The same things were measured in two ways. Each way mixes the same 9 hidden numbers, adds some noise and spreads widely along 5 directions of its own, which tell nothing about the thing.
In the rows, zero is written as 128.
Some things both ways: the first way, then the second way.
[108 117 138 105 154  97 103 129 114 170 177 122 140 127 148 124 128 108
 162]
[115 142 108 143 132 170 130 142 161 137  80 157 107  79 127 139 145 122
 145 159 156 162 122 112 137 142]

[105 148  97  99 123 131  90  96 121 142 141 168  99 123 114 111 153 127
 140]
[103  89 123 147 104  89 125 165 113 114  91 104 154 120 124 167 118 142
 155 127 139  95 109 128 136 140]

[108 113 144 132 111 150 125 140 131 148 138 136 127 152 109 112 157 149
 102]
[118  99 137 121 141 123 150 111 146 138 146 140 137 124  81 106 150 144
 160 144 158 128 181 158 142 171]

[141  91 139 146 137 162 152 154 147 129 121 127 157 158 169 160 117  99
 165]
[158 187 123 124 147 155  98 130 128 113 102 130 111 124 136 129 190 128
 114 122 142 120 147 148  91 136]

[140 174 142 103 134 117 126 163 128 162 150 156 126 135  89 150 101 100
  89]
[132 170 141 122 164 143 122 134 112 120 144 129  91 133 101 149 130 136
 140 156 132 119 139 152 136 143]

[130 127 131 119 157 117 156  88 120 162 127 124  66 123 112  90 138 124
 121]
[111 119 166 112 126 140 133 113 116 118 148 162 127 116  81 167 136 174
 136 168 134 119 151 166 144 123]

[109 109 125 152 134 171 145 122 155 161 122 138 124  94 154 126 137 143
 152]
[131 127 126 136 124  87 142 132 106 125 114 144 126 128 103 137 177 139
 140 122 141  94 120 140 123 143]

[144 123 165 144 138 116 139 132 138 121 134  76 136 123 148 122 143  98
 137]
[135 122 129 112 129 132 131 133 139 148 120 156  90 133 118 105 192 144
 166 146 161 126 163 137 141 148]

[117 142 108 161 101 159 106 144 133 133 148 144 168 119 119 160 107 159
 161]
[133 107 111 125 141  96 136 129 143 117 121 148 133  94 151 134 130  93
 142 121 131 144  75 112 141 157]

[ 86 103 149 122 136 171 115 113 162 171  92 139 130 102 172 111 162 136
 122]
[137 121 101 151 112 102 162 115  92 112 112  95 142 150  95 110 186 126
 132 132 127 124 124 131 110 141]

[108 146 131 120 133 103 146 154 144 139 186  97 155  87 136 144 112  99
 171]
[143 123 117 134 129  92 129 155 121 138 119 110  91 144 101 119 156 133
 187 118 183  81 134 142 134 169]

[ 99 171 121 137 145 144 138  98 155 134 125 118 128  60 112 163  80 102
 162]
[128 132 134 117 120 107 118 155  97 108 133 119 115 141 124 164 165 141
 149 153 120 120 111 143 141 127]

[125 135 136  99 101 151 168 125 158 131 136 158 123 135  99 125 149 128
 130]
[144  99 129 143 147 119 145 130 117 157 104 137  99 156 134 107 164 160
 149 153 123  99 196 113 128 150]

[110  84 134 127 143 146 186 139 130 161 116 114 131 153 144 134 117 145
 131]
[108 146 150 124 151 142 126 125 128 121 126 140 111 121 105 141 121 134
 130 148 135 117 142 155 127 138]

[134 168  78 139 142 158 131 113 110 170  88 157 115 125 125 155 107 151
 130]
[125 130  93 162 112  80 127 145 113  88  79 146  99  79 148 179  94  88
 134 129 135 104   4 102 119 111]

[132 163 105 125 134 131 132 109 116 187 134 159  85 102 106 106 137 154
 113]
[144 136 129 148 127 137 136 108 141 139 124 204 115  67  78 149 149 172
 144 160 160 126 125 117 146 127]

[123 114 141  80 133 108 173  97 155 109 103 102 109 136 156  90 164  87
 147]
[ 80 101 148 140 119  66 111 202  81 115  66  89 100 176 126 178 125 165
 174 156 127  16 173 153 120 137]

[116 127 132 115 110 110 102 120 122 103 131  94 146 154 141 107 173 118
 139]
[141  72  93 142 113 107 145 132 142 121 113  94 136 120 131 104 136 106
 179 124 167 144 117 127 131 168]

[119 125 115 126 117 129 154 110 139 104 148 138  97 121  92 127 118 137
 141]
[125 127 122 139 147 114 141 128 122 122 103 171 138  92 123 169 131 132
 125 135 126 116 111 135 119 147]

[124 170 117 129 120 141 118 150 145 160 130 153 172 101 117 174  68 135
 140]
[109 155 130 129 159 124 112 161 140 129 107 160  92 106 160 161 128 123
 130 177  99 136 113  92 160 124]

[135 156 115 112 130 127 124 114  99 166  94 114 147 155 136 134 156 156
 122]
[132  79 105 149 103 134 147 110 139 110 114 108 103 116 160 115 102  97
 146 142 131 164  72 102 138 118]

[131 121 155 130 131 143 130 120 151 133  87 121 139 154 131 117 110 104
 122]
[142 130  87 135 142 112 140 116 138 100 104 144  99  94 130 129 136  88
 143 175 134 149 101 122 107 143]

[133 107 105 126 162 110 131  96 124  71 133 135  49 129 123 133 113  84
 130]
[156 127 157 126  93 161 116 103 131 135 166  88 143 164  90  77 204 171
 139  98 164 133 176 148 141 129]

[120 156 123 139 114 154 102 148 124 199 156 172 149 112 104 136 121 173
 121]
[114 107 134 127 155 121 156 122 155 150 149 181 115 102 150 124 123 114
 129 155 104 178 100  91 182 143]

Other things, the second way, with their names:
z_146: [118 122 110 152 133  92 131 145 113 106  94 112 138 114 116 155 116 117
 142 130 136 100  98 132 117 148]
z_44: [110  76 144 121 134  77 138 150 138 143 129 126 142 151 161 112 147 130
 150 115 116 113 141 113 164 158]
z_441: [132 120 155 104 118 116 140 125  92 117 166 114 154 169 116 132 202 148
 124  95 116 133 117 163 143 134]
z_937: [123 118  95 164 131 106 150 125 132 110  85 113 131 102 154 120 108  82
 118 113 122 136  62  94 120 135]
z_191: [102 141 177 127 151 177 138 141 141 177 142 169 148 128 134 140 157 176
 107 117 104 158 144 100 195 128]
z_429: [115 119 130 125 155 115 126 164 146 144 106 135  84 128 182 128 116  96
 153 114 135 126  91 106 158 149]
z_539: [119 116 130 135 132 109 121 144 119 108 113  97 132 134 118 134 130 131
 145 135 137 102 139 145 122 146]
z_658: [128 147 124 143 144 129 118 159 114 133  77 154  93 115 146 170 140 140
 133 143 127 100 112 113 123 130]
z_238: [121 135 110 131 132 116 127 128 138 112  91 155 101  94 109 138 147 114
 147 159 157 117 127 146 107 144]
z_71: [141 144 121 141 117 163 119 111 143 112  97 170 138  71 134 155 159 138
 112 146 139 150 106 120 112 114]
z_667: [116 128 132 124 147 143 109 161 138 126 118 137 138 101 131 175 119 138
 148 158 132 144 130 131 154 152]
z_404: [108 105 135 117 164 135 153 137 153 156 125 149 119 140 169 111 143 110
 127 148  96 168 146 101 165 150]
z_920: [132 135 141  99 136 163 102 139 142 116 129 170 130  87 150 177 149 133
 136 149 133 164 110 147 143 132]
z_933: [140 132 136 132 177 148 154 115 135 153 159 160 139 113 146 139 118 125
 115 119 107 176 103 107 172 153]
z_866: [138 102 135 123 127 108 134 117 123 120 141 154  92 122 127 144 129 129
 160 145 140 122  95 130 145 130]
z_774: [102 114 155 106 110 135 117 144 134 121 142 106 121 144 113 118 153 133
 161 120 163 123 129 163 152 136]
z_637: [143  90 126 164 129  76 135 126 113 123 121  73 124 167 138  91 121 123
 144 108 123  84 134 104 131 150]
z_746: [140 143 101 160 133 137 166  97 123 127 131 128  97 112  72 104 132 118
 143 152 162 143 106 121 128 141]
z_484: [122 152 125 134 131 133 135 112 118  99 118 125 103 115 113 138 128 106
 122 139 134 135  86 145 116 122]
z_67: [131 110 110 133 137 112 134 140 121 116  81 141 102 118 161 137 144 105
 137 141 126 117 113 131 104 139]
z_713: [152 172 112 153 136 141 146 102 116 124 137 147 100 106  69 129 151 132
 134 131 163 133  92 133 127 134]
z_620: [129 121 112 128 133 111 126 147 115 110  88 124 114 130 164 144 149 110
 136 137 117 116 116 128 111 135]
z_945: [155  97 150 110 115  96 133 113  90 107 188  99 151 171 100 125 180 156
 149 118 125 123 133 162 147 145]
z_827: [136  65 150 116  96 109 136 126 124 131 153 117 130 146 111 110 165 158
 179 122 160 114 149 151 153 143]
z_2: [152 143 102 156 143 109 146 115 108 110 106 173 143  76  99 177 136 138
 125 141 136 119  93 131 107 146]
z_541: [109 157 126 140 162 134 120 144 124 104 108 140 138  90 118 179  96 120
 114 148 117 133 104 133 129 142]
z_82: [166 144 155 119 157 136 140 103 103 134 188 126 128 165 117 116 171 151
 118 115 106 143 134 137 150 141]
z_367: [142 146 147 112 144 135  80 152 126  99 134 125 142 111 124 177 134 150
 140 150 131 118 153 156 132 148]
z_350: [157 167 139 156 116 186 118  90 130 128  99 161 147  93 103 131 172 173
  82 119 140 121 152 122  99 101]
z_538: [173 156 122 141 139 137 118 115 111 113 127 122 105 131 110 133 154 139
 131 131 141 113 127 131 111 134]
z_215: [132 106 113 130 125 106 163  99 119 106 132 128 102 122  98 114 134 100
 156 132 162 129  89 160 117 147]
z_769: [127 133 121 120 120 163 126 120 137 116 128 119 120 124 145 115 164 117
 124 155 116 181 118 117 137 118]
z_593: [131  96 139 123 158 104 146 121  94 101 149  95 137 161 131 145 108 121
 131 143  95 123 139 158 126 152]
z_226: [ 88 118 160  91 169 126 152 155 108 124 159 145 138 156 177 178 130 117
 107 143  55 181  82 126 182 131]
z_916: [130  95 126 122 122  93 123 131  99  89  99 144 115 108 104 183 131 144
 162 173 146  83 140 181  94 139]
z_194: [114 129 118 167 116  88 149 141 109 129  89 125 102 130 122 127 137 130
 135 127 131  89  88  94 135 121]
z_563: [ 83 127 132 120 119 150 128 167 131 139  64 145 114 126 151 148 171 126
 136 139 136 125 133 139 127 127]
z_51: [127 129 121 139 116 159 142 120 130 138  91 133 101 130 115 102 178 140
 137 148 155 130 161 132 116 131]
z_806: [133 171 112 130 186 130 155 129 107 123 119 136  90 137 159 141 132  84
  99 141  84 153  81 119 124 139]
z_573: [121 127 123 126 121 175 128 117 148 122 112 140  93 105 140 122 143 119
 137 173 137 174 123 127 134 117]
z_351: [117  99 163 125 115 161 132  93 148 125 144 154 140 114 130 122 132 156
 113 165 109 156 148 113 154 107]
z_223: [112 130 146 130 149 109 130 142 134 143 142 113  85 168 146  93 136 122
 137 144 102 129 130  92 173 132]
z_198: [110 116 134 141 132 145 143 138 141 145 109 151 144 107 133 140 132 135
 127 111 139 137 113 120 150 139]
z_616: [167 129  92 149 127 132 164  95 139 150 110 119 104 127  92  51 198 106
 151  87 193 126 142 140  97 170]
z_905: [141  97 107 147 124 150 147 119 143 137  82 146 127 102 153 125 140 124
 136 133 141 143 134 113 115 141]
z_98: [145  83  76 173  84  80 156 102 133 107  62 127 108  96 136  97 141  91
 147 115 161 102  67 103  87 124]
z_924: [153 105 105 134 152 104 156 120 108 118 123  91 132 166 177 102 154  84
 120 111  83 150 103 116 118 151]
z_361: [118 108 132 125 158 100 141 136 112 115 124 112 117 150 128 142 116 118
 147 157 113 118 144 147 129 157]
z_984: [112  97 146 102 115  88 115 146  96  81 119 130 132 137 180 183 134 111
 121 124  89 118  59 151 128 109]
z_17: [102 119 169 107 107 154 120 123 142 126 147 142 115 128  93 125 156 167
 148 161 152 128 163 154 161 117]
z_698: [102 106 148 136 127 120 141 113 140 128 118 146 121 125 126 111 127 131
 119 147 116 124 136 116 142 119]
z_317: [125 174 135 124 170 132 101 148 141 114 126 182 109  79 152 183 105 116
 110 156 104 142  76 106 153 127]
z_695: [136  86 123 113 122 102 120 129 132 100 116 126 104 122 166 141 121 101
 158 141 133 123  97 144 118 135]
z_939: [148 106 132 120 129  79 117 138 118 119 133 102 114 161 129 108 167 131
 163 116 145  87 149 148 121 159]
z_452: [ 84 152 131 135 145 142 142 153 120 132  71 150 139 110 150 162 144 117
  91 113 106 131  89 125 126 128]
z_879: [ 92 120 140 112 130 107 130 166 114 128 126 110  89 170 122 132 158 138
 163 165 123 116 144 134 156 136]
z_77: [ 97 114 131 141 110 117 115 140 141 104  86 119 143 112 135 141 126 128
 122 143 122 114 124 126 120 119]
z_157: [ 89 110 149 110 150 114 126 172 138 143 107 131 153 135 140 146 152 136
 143 114 125 107 164 153 147 167]
z_857: [151 155 136 131 157 134 119 116  95  85 151 117 109 118 123 181  89 113
 115 135 117 132  61 151 121 124]
z_558: [140 119 106 138 106 151 115 137 154 129  72 145  74  99 150 118 156 118
 160 151 168 132 122 112 112 123]
z_851: [117  95 152 120 114 123 135 105 150 132 146 133 104 140 148  84 146 125
 139 141 121 147 125 111 162 119]
z_990: [101 115 110 127 120  77 143 162 123 127  81 132  90 133 114 129 168 110
 177 125 174  85 119 159 118 158]
z_976: [118 108 122 124 155  89 133 147 122 120 110 142  94 129 155 148 117 107
 152 155 117 114 108 128 134 146]
z_211: [120  97 119 116 135 114 155 124 127 117 120 123 115 138 152 114 148  95
 140 135 121 149 107 137 131 146]
z_892: [169 116  95 153 107 142 136 128 164 173 100 140  69 114 130  61 183 129
 186 118 203 132 136  84 137 150]
z_794: [121 150 155  99 152 151  94 161 128 132 120 136 106 144 156 154 166 149
 129 154 112 124 163 141 138 132]
z_89: [ 78 158 155 132 164 127 132 157 135 145 103 141 101 144 143 125 137 125
 101 143  99 110 139 113 152 130]
z_123: [ 89 108 158 117 127 103 123 150 133 123 150  87 134 154 102 116 127 138
 155 130 139 109 148 145 166 149]
z_744: [182 122  88 140 108 142 150  78  98  78 150  94 179 105  79 139 165 121
 132 127 145 179  92 161 103 147]
z_30: [ 94 121 104 140 115 126 138 150 113  99  64 132 149 100 141 179 145 104
 116 146 117 137  89 140 107 129]
z_653: [156 108 118 127 124 112 131 125 126 122 127 132 142 125 152 124 175 123
 136 109 127 138 108 124 128 144]
z_585: [ 86 142 130 159 131 130 151 157 143 171  98 160 129 112 120 126 154 148
 131 131 129 133 116  75 180 134]
z_115: [125 160 129 148 124 115 142 119 102 111 134 102 134 130  63 128 149 135
 127 108 156 101 105 154 122 137]
z_575: [106 103 133 140 121 107 143 134 115 104 134 119 170 113 144 161 105 116
 112 118  96 149  55 113 161 127]
z_35: [115 142 114 146 141  73 154 142 123 139  93 161  96 119 101 116 168 121
 146 127 148  81 118 125 126 154]
z_391: [136 113 113 126 145  85 153 118 101 107 119 117 109 155 140 119 155 100
 132 137 107 119 112 141 107 143]

Some of these things the first way, each followed by its name:
[138  92 124 113 151 108 170 142 123 133 170 129 103 159 142 125 119  91
 168] | z_429
[151 123 169 107 135 113 130 165 144 154 140 139 143 137 137 131 121 104
 100] | z_806
[134 140 104 144 125 186 110 110 137 128 133 199  86 146  93 140 130 103
 140] | z_653
[109 154 131 109 140 127 128 141 117 161 108 138 109 123  98 143 112 145
  58] | z_746
[142  95 168 114 117 138 112 145 133 158 135 145 140 174 148  93 182 128
 112] | z_404
[141 125 106 112 123  81 116 114  97  59 150 124  68 148  88 124 149 134
  95] | z_198
[124 125 122  93 133 100  92 140 123 170 171 174 122 140 128 105 123 119
 136] | z_541
[129 103 141 127 104 135 110 135 132  66 135 132 108 178 104 120 168 112
  99] | z_157
[116 170 101 132  77 157 133 178 115 158 141 147 173 132  93 163 151 206
  93] | z_933
[128  81 140 139 129 136 129 139 111 131 105 103 138 154 173 130 184 168
 107] | z_452
[159 131 111 124 150 134  96  86 109 131 115 176  61 166 116 106 146 105
 121] | z_71
[164 132 116 130 127 118 124 149 127 157 114 141 141 149 154 113 118 124
 136] | z_317
[149 124 137 129 173 110  92 119  99 151 156 144  73 160 129 113 141  75
 119] | z_774
[138 167 102 113 135 130 167 143 115 175 125 143 127 135 102 150 105 135
 122] | z_857
[159 132 143 128 142 104 139 124 110 133 109  63 163 153 175 129 158 111
 158] | z_558
[121 138  97 115  75 154 131 160 143 124 102 149 191 136 143 158 141 187
 130] | z_637
[102 110 112 126 154 115 128 135 129 132 138 135  98  95 135 145 100 137
 113] | z_115
[132 132 131 129 157 129 136 128 117 146 107 129 107 138 120 148 101 122
 100] | z_484
[105 117 120 115 127 163 128 137 136 187 136 161 148 142 149 131 137 133
 158] | z_539
[106 125 112 102 137  90  90 124 121 120 149 146  92  89 134 119 135 146
  98] | z_585
[114 107 151 128 149 122 161 100 148 122 132 106  90 106 124 111 124 107
 136] | z_226
[132 154 148 125 125 104 161  80 143  96 124  73 116 117  97 109 123 104
 154] | z_916
[140 120 161 138 140 100 114 113 111  65 112  57 124 147 133 147 157 112
 104] | z_563
[148 171 107 114 125 121  96 125 118 107  87 157  95 125 104 143 135 144
  52] | z_194
[159 160 127 137 125 158 124 122 117 162 123 146 138 170 113 135 140 111
 147] | z_695
[127 128 162 140 155  95 124 113 133  57 156  84  85 116  93 146 102  70
 114] | z_990
[ 94  97 138 151 157 141 189 116 131 148 127  84 111 116 124 141 100 138
 140] | z_215
[144 144 142 143 107 162 132 140 133 132 100 112 174 155 131 151 154 143
 127] | z_67
[131 116 138 155 145 113 125  97 141  67 132  88  83  89 136 126 136 104
 133] | z_441
[111 168 128  99 102 148 125 134 146 158 164 184 137 127  66 145 115 131
 127] | z_593
[123 115 108 126 116  90 100  98 118  92 103  91 123 109 158 104 151 168
 129] | z_575
[148  85 122 106 131  88  96 121 118  87 118 137 106 169 156 101 138 123
 118] | z_937
[139 165 121 152 132 114 118 121 115 129 164  90 151 113 123 149 116 117
 182] | z_920
[149 136 125 109 122  93 186 113 136  47  91  73 109 138 121 134 133 110
 113] | z_658
[148  95 116 130 134 106 150  78 116 104  84 101  93 151 146  92 143 160
 133] | z_351
[117 125  99 134 119 186  93 119 119 170  83 181 145 165 140 148 140 169
 128] | z_77
[144 111  83 145 112 162 163 118 110  99  59 132 116 155 143 158 153 201
 108] | z_350
[108 179 108 109 102 130 104 135 126 131 147 138 156 131  91 151 124 127
 134] | z_667
